The rows come from 4 hidden closed curves, with some noise, and rows from the same curve form a group. Each curve winds through 8 dimensions. The rows are also pushed far along 4 directions, which tell nothing about the answers.
(in the rows, 100 means zero)
Some rows, each with its group after it:
[79 98 116 128 82 99 108 108 87 79 89 79 98 97 74 143 102 88 101 96 115 105 104 104 122] => lim
[107 103 58 68 113 79 103 96 100 83 101 95 80 99 95 63 98 116 77 109 109 108 90 111 83] => lim
[96 100 98 78 113 100 119 62 74 99 100 113 80 100 102 85 91 99 111 112 104 124 113 109 92] => gimu
[105 116 82 81 111 83 109 91 94 82 85 84 78 104 83 78 89 95 92 112 111 108 96 111 91] => totu
[98 105 105 89 125 104 75 123 103 110 90 84 96 84 113 62 110 108 98 119 104 83 84 105 120] => dal
[114 106 82 73 103 94 113 65 98 108 112 127 91 106 115 72 80 96 101 99 98 109 107 109 82] => dal
[109 80 92 110 81 96 93 120 125 107 115 107 118 89 127 93 102 110 92 99 102 80 81 97 108] => lim
[83 80 116 114 86 108 94 118 89 99 90 90 108 86 78 136 124 84 107 96 112 102 111 107 116] => gimu
[95 109 107 103 84 100 112 91 98 113 116 121 105 104 106 111 94 106 125 100 88 103 101 91 107] => dal
[95 114 127 104 87 96 120 97 97 98 84 103 92 101 88 117 86 76 129 111 111 104 92 91 111] => totu
[86 121 116 89 122 111 88 86 81 84 68 95 83 114 73 89 109 80 98 100 116 112 108 111 118] => totu
[111 83 99 116 68 101 81 136 120 125 101 82 121 78 111 106 112 106 99 105 95 84 86 92 93] => totu
[100 93 118 77 122 111 94 123 99 95 87 125 96 92 97 60 120 106 114 126 120 99 83 94 111] => totu
[96 127 104 92 88 89 145 48 85 110 114 122 79 116 110 115 53 92 127 96 84 128 114 86 89] => lim
[102 101 117 97 102 108 98 81 94 102 86 108 91 99 91 100 96 82 110 96 112 105 93 95 98] => totu
[99 94 121 100 112 106 104 91 87 101 92 96 84 91 111 81 99 111 124 127 105 99 81 90 111] => lim
[88 112 87 99 95 92 98 110 98 81 98 98 101 105 63 124 108 91 88 81 108 105 107 111 106] => dal
[111 82 90 97 106 100 92 133 120 108 104 95 111 80 121 75 96 122 83 119 101 95 91 97 84] => dal
[112 111 97 79 110 98 103 88 100 105 87 100 84 102 95 81 94 103 117 117 95 107 88 88 80] => gimu
[106 96 70 101 102 93 109 77 91 85 108 87 83 111 88 112 94 109 88 91 89 107 114 100 75] => lim
[97 113 94 96 120 98 106 90 88 82 84 85 79 116 77 103 96 84 92 98 99 105 123 105 97] => lim
[108 123 117 86 96 97 123 68 101 130 105 119 85 97 126 86 64 100 145 118 85 106 85 77 94] => dal
[88 110 104 117 112 107 81 113 100 93 90 76 108 108 85 121 110 83 74 80 98 92 123 113 114] => gimu
[108 86 146 105 93 108 123 82 97 121 112 138 98 86 124 100 82 92 153 117 106 90 72 75 105] => totu
[80 97 155 112 105 122 85 128 87 105 69 98 110 92 76 123 131 66 122 104 117 93 107 101 135] => gimu
[116 118 71 79 102 86 121 53 94 110 124 113 90 103 109 89 58 114 94 92 85 127 103 96 53] => dal
[98 107 95 102 96 94 102 90 87 95 90 78 90 100 80 114 96 82 89 91 104 108 114 110 90] => lim
[86 137 99 77 120 90 124 90 89 81 86 110 75 124 83 92 87 87 104 106 101 118 120 102 112] => lim
[98 113 77 95 117 91 101 90 92 82 95 75 81 105 88 95 91 112 88 105 95 107 100 107 92] => dal
[106 103 112 101 89 105 96 109 106 127 110 112 106 98 118 97 105 101 126 106 85 85 92 83 106] => lim
[103 84 103 95 122 110 79 130 111 96 91 103 110 91 103 78 116 94 74 99 116 89 104 108 103] => totu
[112 91 88 83 97 95 90 102 102 131 105 87 94 74 129 71 98 118 112 123 91 96 82 94 86] => gimu
[94 113 110 117 74 102 127 78 87 105 104 99 98 117 89 141 91 99 131 102 78 119 124 91 96] => gimu
[105 84 129 116 72 110 96 94 109 120 97 114 111 86 101 128 96 78 121 89 108 93 84 82 97] => totu
[105 84 122 99 88 105 106 93 102 115 107 128 108 89 117 98 94 88 115 100 112 98 89 92 99] => lim
[113 94 95 92 97 100 103 90 109 131 109 98 97 84 135 84 83 113 113 116 83 100 94 88 81] => gimu
[107 101 95 86 110 101 73 126 117 119 97 94 112 82 123 63 104 106 83 105 104 87 82 103 102] => gimu
[103 98 58 114 73 83 115 86 111 84 125 96 102 114 100 128 88 115 81 79 85 100 109 103 88] => lim
[115 99 108 95 99 101 100 72 93 119 98 98 92 91 119 78 84 97 111 110 100 100 87 98 87] => totu
[108 113 97 86 74 92 111 86 96 125 103 105 98 98 100 105 91 92 122 105 89 114 104 96 82] => gimu
[97 127 111 84 104 97 122 55 66 91 91 112 76 122 84 88 92 87 128 109 105 118 104 108 109] => lim
[90 85 97 100 81 94 97 123 102 106 97 86 108 75 105 102 110 107 101 115 109 105 93 107 111] => gimu
[108 110 61 84 111 83 103 79 107 92 115 98 92 99 100 95 73 106 67 77 96 108 101 106 71] => dal
[93 109 144 89 130 116 101 130 93 109 84 120 105 102 112 65 111 84 116 127 111 93 112 104 129] => totu
[94 119 99 89 113 95 95 101 104 102 97 102 97 99 98 93 89 84 91 90 105 96 104 108 109] => dal
[100 101 107 111 75 101 106 107 103 113 97 92 111 100 95 124 100 93 109 101 90 109 115 99 93] => gimu
[106 99 107 76 127 107 78 107 103 113 93 108 94 84 119 49 106 106 101 117 111 88 73 95 107] => totu
[90 119 82 94 74 80 119 89 99 96 95 90 94 105 72 139 85 74 95 82 99 119 122 109 90] => gimu
[91 93 100 99 119 105 88 115 107 86 90 103 97 100 96 93 117 89 96 100 110 81 105 110 125] => dal
[119 79 100 96 86 93 118 92 110 117 124 125 102 83 130 84 83 118 126 120 96 93 72 80 79] => totu
[89 115 142 99 101 115 105 126 100 116 89 125 114 103 94 105 106 76 123 109 103 102 118 95 121] => dal
[82 144 100 102 93 89 117 88 92 94 92 96 95 125 81 126 79 69 97 83 91 112 136 116 118] => dal
[100 91 146 118 76 113 111 128 117 125 97 125 123 88 104 133 93 82 132 107 98 100 103 75 98] => dal
[105 100 107 99 82 95 126 96 111 120 114 121 99 97 120 111 72 101 120 107 88 109 104 76 86] => lim
[93 109 102 91 114 103 89 133 109 98 90 93 102 97 99 85 113 109 96 113 99 95 98 99 114] => gimu
[110 94 82 70 120 94 102 97 99 87 97 117 86 98 97 58 102 115 94 117 115 109 85 103 86] => totu

New rows, each followed by its group:
[107 94 97 85 102 100 112 101 106 105 95 112 98 96 106 89 92 98 103 114 100 113 111 97 81] => gimu
[105 100 55 86 116 84 104 98 104 79 110 86 92 100 103 75 86 128 62 103 100 112 105 116 80] => dal
[87 115 104 113 98 98 100 112 79 77 86 79 99 116 56 126 119 79 90 89 108 102 125 121 118] => totu
[77 108 123 123 80 109 94 129 88 105 89 85 114 105 71 145 128 86 115 96 94 102 125 104 127] => gimu
[108 102 91 82 93 94 94 82 92 125 106 91 89 82 116 77 99 114 119 116 93 103 76 97 92] => gimu
[97 107 133 83 110 112 99 118 100 113 84 121 95 96 95 86 115 100 145 129 100 100 85 76 111] => gimu
[101 81 99 111 89 103 109 118 103 104 111 100 106 93 112 105 101 121 102 115 92 105 106 90 93] => lim
[103 92 87 110 77 94 89 93 98 99 104 77 98 87 97 105 103 117 102 101 103 97 74 99 96] => totu
[87 102 128 105 90 107 110 123 104 106 83 108 108 99 87 125 104 76 115 106 104 108 121 95 111] => gimu
[78 112 116 116 93 99 105 113 95 101 100 94 107 101 93 130 94 83 93 85 100 104 121 102 123] => lim
[122 87 110 100 86 99 100 104 112 134 111 102 100 79 126 88 92 107 133 120 90 82 69 75 84] => totu
[97 96 81 113 88 92 90 105 90 90 95 63 98 96 72 129 107 89 72 81 103 103 117 114 88] => lim
[108 85 75 99 81 90 93 92 105 101 119 103 109 94 101 108 100 98 76 74 105 97 98 110 84] => lim
[110 95 101 93 85 94 120 98 114 123 115 123 99 91 126 97 75 104 118 111 90 105 94 78 83] => lim
[102 92 105 104 87 105 91 85 100 101 93 100 95 93 91 109 102 101 110 97 107 102 79 88 95] => totu
[97 94 107 108 95 106 89 95 99 111 105 98 102 90 106 104 105 102 115 98 100 85 85 98 114] => dal
[104 93 138 104 102 119 102 110 98 121 93 118 107 101 114 89 111 89 132 120 98 91 104 89 112] => lim
[96 95 103 81 110 100 80 124 90 115 85 78 96 73 110 58 121 111 103 132 111 98 86 113 114] => gimu
[105 101 146 93 103 116 119 110 106 122 90 136 104 93 110 93 87 90 141 129 99 109 101 74 94] => dal
[90 98 90 95 102 92 116 88 93 99 104 94 94 95 117 94 84 107 89 108 100 118 117 114 104] => gimu
[89 120 143 110 88 111 105 112 86 118 89 105 113 99 89 113 102 84 128 110 100 111 110 99 116] => dal
[112 85 105 103 78 102 90 112 106 121 100 97 111 81 112 87 109 105 117 119 104 91 84 102 96] => dal
[107 92 113 110 71 98 102 122 127 122 105 115 113 92 111 120 97 85 121 97 96 83 89 78 101] => lim
[100 117 82 96 109 91 89 111 114 96 94 80 103 102 104 88 91 102 71 94 97 97 101 109 101] => gimu
[111 112 100 65 107 99 95 93 96 129 96 114 95 89 114 57 100 100 118 119 100 106 88 99 90] => gimu
[93 94 122 99 107 111 87 109 89 103 80 94 100 91 83 104 119 81 108 103 113 99 103 104 110] => gimu
[119 93 85 76 102 100 102 94 105 115 111 125 105 93 116 67 94 104 94 105 101 107 103 105 74] => dal
[100 85 132 104 93 109 118 87 110 116 104 129 101 85 128 106 79 101 135 113 101 103 83 75 102] => gimu
[97 91 69 107 90 94 88 92 100 81 109 86 108 101 95 103 101 109 56 77 110 106 104 123 96] => totu
[87 134 102 83 110 96 114 94 78 87 89 111 87 128 67 104 107 77 103 95 101 117 133 112 111] => lim
[97 99 93 109 106 102 89 105 98 104 111 91 115 96 108 98 97 103 71 87 98 100 115 118 100] => dal
[93 119 137 89 107 114 100 128 94 119 88 125 103 111 94 88 122 86 138 119 95 94 111 87 126] => lim
[100 111 82 91 103 92 78 105 93 96 98 85 99 98 79 96 115 87 79 81 109 90 97 117 104] => totu
[98 114 63 80 110 88 85 112 92 87 86 67 94 104 75 83 117 98 65 99 102 111 121 130 92] => gimu
[99 108 113 89 91 111 104 97 99 111 94 124 97 106 104 84 105 118 129 122 95 117 91 81 101] => totu
[99 97 145 106 105 118 109 93 96 124 100 125 110 89 129 85 85 96 127 120 104 103 98 92 111] => dal
[88 124 87 107 78 83 123 94 100 83 103 98 100 121 90 120 87 90 94 92 100 111 116 113 115] => lim
[106 99 91 68 129 102 84 119 102 98 86 106 86 92 89 58 121 106 107 122 109 90 86 99 98] => dal
[87 123 97 112 91 96 107 120 104 98 100 88 107 110 95 119 94 98 96 99 88 103 123 106 115] => dal
[108 110 102 85 101 96 98 92 100 103 91 107 91 106 97 84 102 82 112 101 108 91 89 102 105] => lim
[117 88 88 91 82 98 107 88 107 118 118 125 112 94 114 95 88 101 101 95 96 107 104 100 71] => dal
[85 106 93 124 82 95 100 95 80 78 96 69 100 112 70 135 111 90 83 81 104 106 120 123 115] => lim
[97 95 87 118 70 95 84 104 100 101 103 73 106 89 93 116 109 115 95 95 101 96 79 102 105] => totu
[105 72 68 123 69 91 109 88 107 98 123 83 105 91 108 136 91 125 88 90 85 106 104 98 73] => gimu
[93 111 79 94 107 95 104 84 92 78 98 100 93 118 84 101 101 85 80 86 105 103 127 128 110] => dal
[115 98 90 82 101 96 104 107 97 111 97 94 90 93 109 66 105 120 112 131 93 105 93 94 82] => lim
[102 107 86 113 72 87 114 80 115 109 124 108 109 98 101 146 64 91 95 67 87 104 102 87 78] => dal
[93 128 98 111 71 88 114 92 106 113 108 99 107 110 97 134 77 78 103 81 86 104 120 104 107] => dal
[109 103 65 81 104 91 106 80 85 99 105 85 85 105 96 83 101 122 93 110 86 119 113 110 74] => gimu
[92 101 114 105 102 105 85 116 98 115 104 97 105 89 110 97 110 98 105 97 100 84 90 95 122] => lim
[102 70 104 111 105 110 77 144 108 94 91 80 116 80 113 72 124 119 77 122 116 89 90 112 109] => totu
[90 100 129 110 111 114 106 117 90 87 79 97 100 105 95 90 110 100 108 126 111 107 109 104 122] => totu
[112 93 108 109 80 94 124 80 89 102 104 99 91 98 98 108 89 102 131 116 97 105 89 92 85] => totu
[110 107 62 88 87 86 111 70 99 104 128 111 95 104 109 93 83 123 98 93 85 111 98 102 77] => dal
[124 82 95 80 82 99 102 96 98 135 115 116 99 81 117 76 103 117 125 120 92 106 83 82 64] => lim
[103 98 87 94 110 101 71 133 109 111 103 89 110 96 109 76 124 104 79 97 97 77 101 108 111] => lim
[97 106 128 88 102 109 106 114 96 109 91 129 106 105 96 91 110 77 116 106 110 104 112 98 111] => lim
[110 94 92 83 111 99 88 93 100 124 114 106 96 85 131 61 97 114 100 107 96 90 82 95 94] => lim
[93 107 136 110 103 107 109 124 100 108 94 111 112 104 103 105 100 76 112 106 104 93 117 102 123] => totu
[99 118 90 83 142 103 100 85 82 75 82 87 84 120 95 57 101 112 76 116 102 117 121 123 102] => gimu
